Each new row is followed by its nearest point in the smallest flat space through zero that holds the last named rows.

K_681 (5 x 10):
[[-15  17 -17  12  18 -10 -13  10  22   3]
 [-16   4 -10   0 -19  39 -21   5  32   9]
 [-20 -13   3 -13 -15   9  12 -12  14  10]
 [ -3   2  16  13   4  -5 -31 -12  13   5]
 [-10  -6   3  12   0  -1 -13 -37 -15  -3]]
New rows:
[ 11   2   1   1 -18   5   5   2   4   0]  [ 6 -3  3 -5 -8 10  1  5  0  0]
[ -2 -11  -7  -1  19   9  -3   1   4  24]  [-7  1 -3  0  1  0 -1  1  8  3]
[-24  -8  -7   2  -2  15  23   1  -1 -10]  [-15  -4 -16  -8  -6   9  18  -5  -1   1]
[-15  -7  15   4 -10 -26   7   1   7  -9]  [ -7  -6  12  -5   4 -19   7  -6   7   6]
[-13 -15   1  11 -18  -6  10   9   0  15]  [-7 -6  3 -8 -5  0  9 -2  7  5]

K_270 (5 x 10):
[[ 10   2  15  -1 -25  -2  28 -19   6  27]
 [  4   0  19   5 -10 -28 -12   5   9   3]
 [  0  18  17  26  -8 -13  -3  19 -16   8]
 [ 16  10  -5   3  -9   3   7   0  27  -1]
 [  8   4  -2   8 -16 -18 -10   8  -9  -3]]
New rows:
[-1 -7 21 -6 -7 18  0 -6 16 -9]  [-1 -3  7 -6  6  4  5 -6 17  4]
[  1  -5  -1 -16  18  -5  20  11   9  15]  [-4 -3  7 -5  8  7  7 -6 10  5]
[-16 -12 -11 -22  -1   5  15  21 -11  20]  [ -8  -7  -2  -6   3   9   7  -8 -16   5]

K_269 (5 x 10):
[[ -7  -2 -13   7  -3   1   1   0 -14   1]
 [ 10 -20  -9   2  -6   2  -7  18  -8  -6]
 [  4 -14  25   5  12 -19  -9  27 -17  -3]
 [ -2   9  -7  -1 -13   8  10  15 -33 -19]
 [  7  -9  -9   7  10  -4  12   3 -29  24]]
New rows:
[  0 -22  -1 -32  -1   6   4   2  23 -10]  [ 15  -8   1 -10  -7   8  -5   3  24  -7]
[  9 -21 -20  -5  -6   8  -2 -12 -26  19]  [  9 -15 -26   5  -1   6   8   0 -17  18]
[-22  -1  -9   9  14  27  -3   2  14 -17]  [-13   3 -10   4  -9   4  -9  -6  10 -12]
[ -7  -7   6   0  31 -15   6 -11   9   6]  [ -5  -1  12   5  16 -13  -3  -9   8  17]

K_602 (5 x 10):
[[-10  -1 -10 -16   2  -6  10  23 -21  23]
 [-46   2   9   2   7 -11 -19  14 -23   5]
 [-12  -4 -24 -24 -20  -2   2   9 -32   9]
 [-11   9   9  -7  -4  -3 -17   4 -11  -9]
 [-12 -10 -23  -7  -7 -10 -20   2  -6 -22]]
New rows:
[ 22 -14  -1  15 -13 -13   7  23 -15  23]  [ 7 -2 -8 -7  3 -1 16 12 -4 18]
[ -9 -15  -8 -16 -10  22 -21   1  -7   7]  [ -9  -2  -9  -8 -12   0  -5  -2 -14  -3]
[ 14   2 -20  -5  -7  13   7 -20  -2 -22]  [ 16  -5 -15  -4 -18   7   1 -17   4 -14]

K_126 (5 x 10):
[[ 30   6 -15 -28  12 -21   8   5   1  -1]
 [ 18 -28  -1  -8  -4 -17   1  17  19 -10]
 [ -1  35  14  -9 -15  -7  14  -1  11  -3]
 [ 21  15  19  13  20   0  26   1 -24  -1]
 [ 16  42   8  -9 -10 -33  11   5  -7   2]]
New rows:
[ -6  -1  25 -26 -15   9   8  -6  -7  19]  [-5 12  5 -4 -4  7  6 -4  7 -2]
[ 11  -9  15 -15   3  29 -14   6 -21  -2]  [ 1 -9 -2  3 13 14  4 -4 -6  0]
[ 26 -12 -18  -5  12  24  -5  -5 -18   0]  [ 11 -14 -15  -6  26  12   1  -6 -13   3]

K_192 (5 x 10):
[[  7  14   6 -25 -11  -8 -10   5  -9 -45]
 [  3  17  -5  -3   5 -19   0  -4  -3 -13]
 [-24 -16  -2   1 -32 -13  15   0 -34 -23]
 [  0   7 -19  -2 -25 -24  15  19  -3 -14]
 [ -1  10 -18  -8   2 -19  20   2   7 -15]]
New rows:
[11  0 -1  1 -1 16  3 12 -9 -6]  [ 3 -4  3 -5 -7  7 -3  7  2 -3]
[ -3   8   0  13 -11   5 -11 -10   6 -15]  [ 1  3  5 -1 -3 -2 -7 -1 -6 -6]
[ 30   7  -6  -2   4  -5   8  -7 -34  -7]  [  0  10   2   0  -1 -13  -5  -5 -10 -10]

K_831 (5 x 10):
[[-13  -5   9 -12   9 -18   5  11 -16  -7]
 [  8  31  14 -25  -2  -5  10   8 -12 -20]
 [-14  -3  -5 -26 -18 -10  19   8  18 -10]
 [  8   6  -2 -24 -20 -21  -5  31  14  23]
 [ -8  27   0 -19   2 -24   5   6   8 -23]]
New rows:
[ 4 -3 -7  4  5  5 -8 10  1 34]  [ 10  -9  -2   8  -3   0 -13  10   1  25]
[-11   3 -11   4  -3  -8   0   3  -3  14]  [-3 -5 -4  2  1 -8 -5  5  4  7]
[-15  19 -13   0 -34  -7  30  28   4 -19]  [ -7   9  -2 -27 -17  -8  17   7  16 -13]
[  0   1   5   0   1 -28   1   1  22  12]  [ -6   2  -9  -2  -2 -20  -8   9  15   6]
[ 27 -20  17  11  -2 -27   7  -8 -34  28]  [  8 -15  13   4   8   0 -10  14 -29  23]

K_493 (5 x 10):
[[ 13  -5  -7 -34  -3 -23   1  20 -20   6]
 [  0  25   3  -8  39  -9  19  -1 -44   4]
 [-27   6   8 -17  25 -13   9   8  10 -20]
 [ 29  17   5  -7   3 -36  15  10  -5  39]
 [ 21  42  -3   1   4 -11 -10 -10  -1 -17]]
New rows:
[ -3 -17  -8   7  22 -20  19  -8   1  -8]  [-12  -1   6  -2  14  -5  11   3   0   3]
[ 13   4 -13  -6  11   8  18 -19  -7  -8]  [  3  10  -2   3   7   4   0  -5 -14  -4]
[-16  10  11   5 -21  20   6  21  12   3]  [-7 -9  2  6 -5  5 -1 -1 15  0]
[ 1 -2 20 -2 -6 22 10 20 18  2]  [ -8 -10   4   4  -4   1   2   1  15   4]
[ 14 -14 -21  22  -5  23  16  15  20  19]  [  4 -17   2  18 -14  10   2  -4  10  22]
[ 12   0 -18  -6   1  -1 -20  20 -19  11]  [ 15  -3  -9 -12  -8  -3  -5   6 -21   4]

K_252 (5 x 10):
[[ 13  13  -3 -14 -48  -4  -6  23  13  25]
 [ -1  16   2  -4   0  18   5  -4  20  11]
 [-17   3   0  14 -38 -38 -25  -5  -8  31]
 [-14  -8 -13 -19 -24  37  24  16 -27  14]
 [ -4   2 -29   1 -18   3  -4  -8  -6   0]]
New rows:
[  8   9   6  -9  11  26  -3  -3  28 -18]  [ 14  13   0  -6  16  20   7  -2  25 -10]
[ -9  -5  -7   9   2 -24   3  -2   1  -2]  [ -3  -4  -2   8   1 -16  -9  -6  -5  -2]
[-12  22   1 -17   4  -1  12 -11  14   1]  [-3 12  1  0  4 12  2 -7 15  7]

K_627 (5 x 10):
[[ 31  13   8  -5 -16  11  -7  -2  24  15]
 [  5  18 -14  -3 -27 -17  28  33  -8  20]
 [ 21  -8  24  16  -6  -6  21  16  -2  18]
 [  1  10  -3 -22 -21   1  27 -20  -8  34]
 [  2  -6 -26 -10  -5  14   8 -15  15   6]]
New rows:
[-14  17  -4 -11 -17 -16   5  -1 -19   4]  [-15  19  -4 -14 -11 -13   6   3 -18   7]
[  4   0 -24  15  17  29  -1   7   7   3]  [  5 -12 -19   6   4  10   0   2  16  -8]
[ 21 -23  -1   7  -1  -5  12  14   8   9]  [ 16 -15   1  15  -1   3  17  13   9   7]
[-26 -12 -10 -13 -12  -2  -5 -15   0 -20]  [-20  -1 -17 -10   7   2  -5 -13  -6 -10]
[ 12   3  17  14  19 -19  10  -6  -4   2]  [ 4 -7 22 10  6 -5  4  2 -8  3]

K_608 (5 x 10):
[[ 31   0  15   7  -6   0  39 -38  17  10]
 [ 13   0  -7  13 -17  -1  28 -31  15  38]
 [ 21 -19   6  16  -3 -13  38 -35  -4  23]
 [ 48   5  16  10  20   3  13 -14   8  14]
 [ 32  -9  -3  16  14   1  42 -41 -26  29]]
New rows:
[12  5 -5 13 17 -6 11 12 -5 -9]  [12 -2  5  2 14  0 -1  2 -9 -3]
[ 14 -23   4 -19 -21  23   1   3 -20   8]  [ -1  -2  -3   0   2   1   6  -5 -10   1]
[  9   9 -13 -20  21  13 -10  -7  -1  -4]  [ 8 17 -4 -6 12 16 -5  2 -8 -4]

K_959 (5 x 10):
[[ 31  28  -9  -7 -14   6 -14  21  28  -3]
 [ 28  -3   3 -26   1 -10  -7   2  16  10]
 [ -8  20   8 -31  41  19 -17   0  10   4]
 [ -3  20 -19 -35 -14  -5 -48 -11  -1   7]
 [  5  23 -24 -16  20  -8 -22  -6  29   6]]
New rows:
[  6  11   4 -16 -12 -26  11  34  11 -34]  [ 21   6   2   2 -13   2   2  14  11  -2]
[ 19  -2  -8   4   4  -3  -5  18  -6 -33]  [ 9  6  1  6 -8  4  3 10  6 -4]
[  2  11  29 -22   7  32   2  10  -7  -5]  [  2   9  29 -19  10  30  -3  16  -9  -3]
[  8  34  -4  14  12   0 -17   2  10   4]  [  0  24 -14   3   7   7 -10   6  18  -4]
[-30  -7 -26  -6  -1   0   2  16   6  -6]  [-14   7 -12   9   3  -1  -5  -6  -1  -2]

K_830 (5 x 10):
[[ 21  20   8  -5   8 -22  24  17  -6  19]
 [-16 -15   3  20 -15 -31  -1  43   7  16]
 [  1   4  -6  13 -18 -11  23  29  -8   0]
 [ -4 -14   5   9 -17  -7  25  33   2  -1]
 [  1   7  -2   2 -14 -17  21  31  22 -20]]
New rows:
[ -6 -11 -14   9  21  19  27   1 -26  -3]  [  4  -7  -1   3  -7  20  18  -4 -23   3]
[ 11  -8   5  15   1  25  -5   0 -17  -5]  [ -2  -9  -2   3  -5  18   4  -9 -16   1]
[ -7  -6 -20 -11  10   7  16 -15 -13  -1]  [  4   1  -2  -2   0  15   6 -12 -12  -2]

K_490 (5 x 10):
[[ -6  10  38   5  10  -3  12 -29   6  14]
 [-10 -20   9   1   8  -2  25 -10  -3  -3]
 [-25   6  32  11  -4 -21  -9 -23   7  13]
 [ -2  25  11   0  -5 -14 -18 -19  20   6]
 [ -8 -23  13  28 -16  -5   7 -13  46   2]]
New rows:
[-19  16  11   8  11   8  -9   9  20   2]  [ -1   7  10   8  -5  -1 -10  -4   9   7]
[ -8   5  -4  -5   4  25   0  13   2 -13]  [ 9 -1 -7 -1  1  9  2  9 -4 -2]
[ 12  -6   2   5 -14 -13   2   9   2   0]  [-1 -5 -3  6 -6  1 -3  5  5 -1]
[ 20  -4 -14  -3   8 -12 -15  -5  10  17]  [ 7  9 -7 -2 -3 -1 -8  0 10 -2]
[-10  -7   7  -9 -10  -5 -12  -1   4   9]  [-10   0   4   5  -5  -8  -9  -1   1   3]

K_735 (5 x 10):
[[-27  12   7 -12  27   2  -7  -7  12  -3]
 [-17  18   8   2  19 -14  21  -4  15  13]
 [ 11  46   6  13   8 -13  -7   7 -21 -32]
 [-13  25  -9  10  22   2 -18  -5  28  12]
 [  2   9  19 -14  38   5  -6  28   0 -26]]
New rows:
[-11 -13 -16 -23   7  18  12   5  17  -6]  [-10 -19   4 -14  10   9  -2   2  10   5]
[-21  16  10  -5   2  -6   9  23 -13  23]  [-7  7  8 -1 10 -9 16  1  3  3]
[ 22 -11  17   0   6   7 -18  -9   2  20]  [  7 -11  -5   1  -1   8  -8   6   8   6]
[ 10  -2 -15 -16  -2   1 -22  -4   4 -20]  [  3  -2  -5  -3  -1  11 -24   0  -5 -13]

K_483 (5 x 10):
[[ -3 -19  34   3 -21  -7 -13   7 -14 -23]
 [ 21  -5  31   5 -12 -24  17  -3 -17   7]
 [ 35 -34   9  25  14 -14 -15 -10  14  15]
 [  3 -42   0  11   9  -2   1 -26  -9  26]
 [ -1 -33   8  16  -8 -16  10 -12 -15   2]]
New rows:
[-33   5 -18 -23 -18  -6 -11   6  25   6]  [-21   9 -17  -8   1  15  -4   4   3  -9]
[-34  29   8   3 -23   6  38  18   7  19]  [-17  29  -7 -14 -11  -3  29   4 -15  -2]
[-12 -30  10  10   2  15   4 -24  10   7]  [ -8 -31  -1   4   4   6  -7 -15  -6  10]

K_600 (5 x 10):
[[-21   1  15   1 -23  19  -8  18  -2  -6]
 [ -3 -15   7 -16  -4  12   7  20 -10  12]
 [-20 -11  -4 -10  -3   6 -14  17 -16  12]
 [-37 -25 -13 -23   1  -1  17   9 -17  -8]
 [-40 -37 -15 -10  -5  12  16  19   5 -24]]
New rows:
[ 21  22   6  19  -9 -13  -6   8  10  20]  [ 24  18  10  12  -1   1 -14  -3   5  12]
[ 22   4  20  -7   6   5   8  15 -20   8]  [ 18   3  17 -12  -2   6   9   8 -10  18]
[  9   8  -6 -10   6  23  13   6  -3  -3]  [ 7 -5  6 -6 -1  5 11  5  1  2]
[ -3 -17  14  13   3  22  -4   5  -9  23]  [ 4 -8  6 -3 -4 12 -9 18 -3 14]
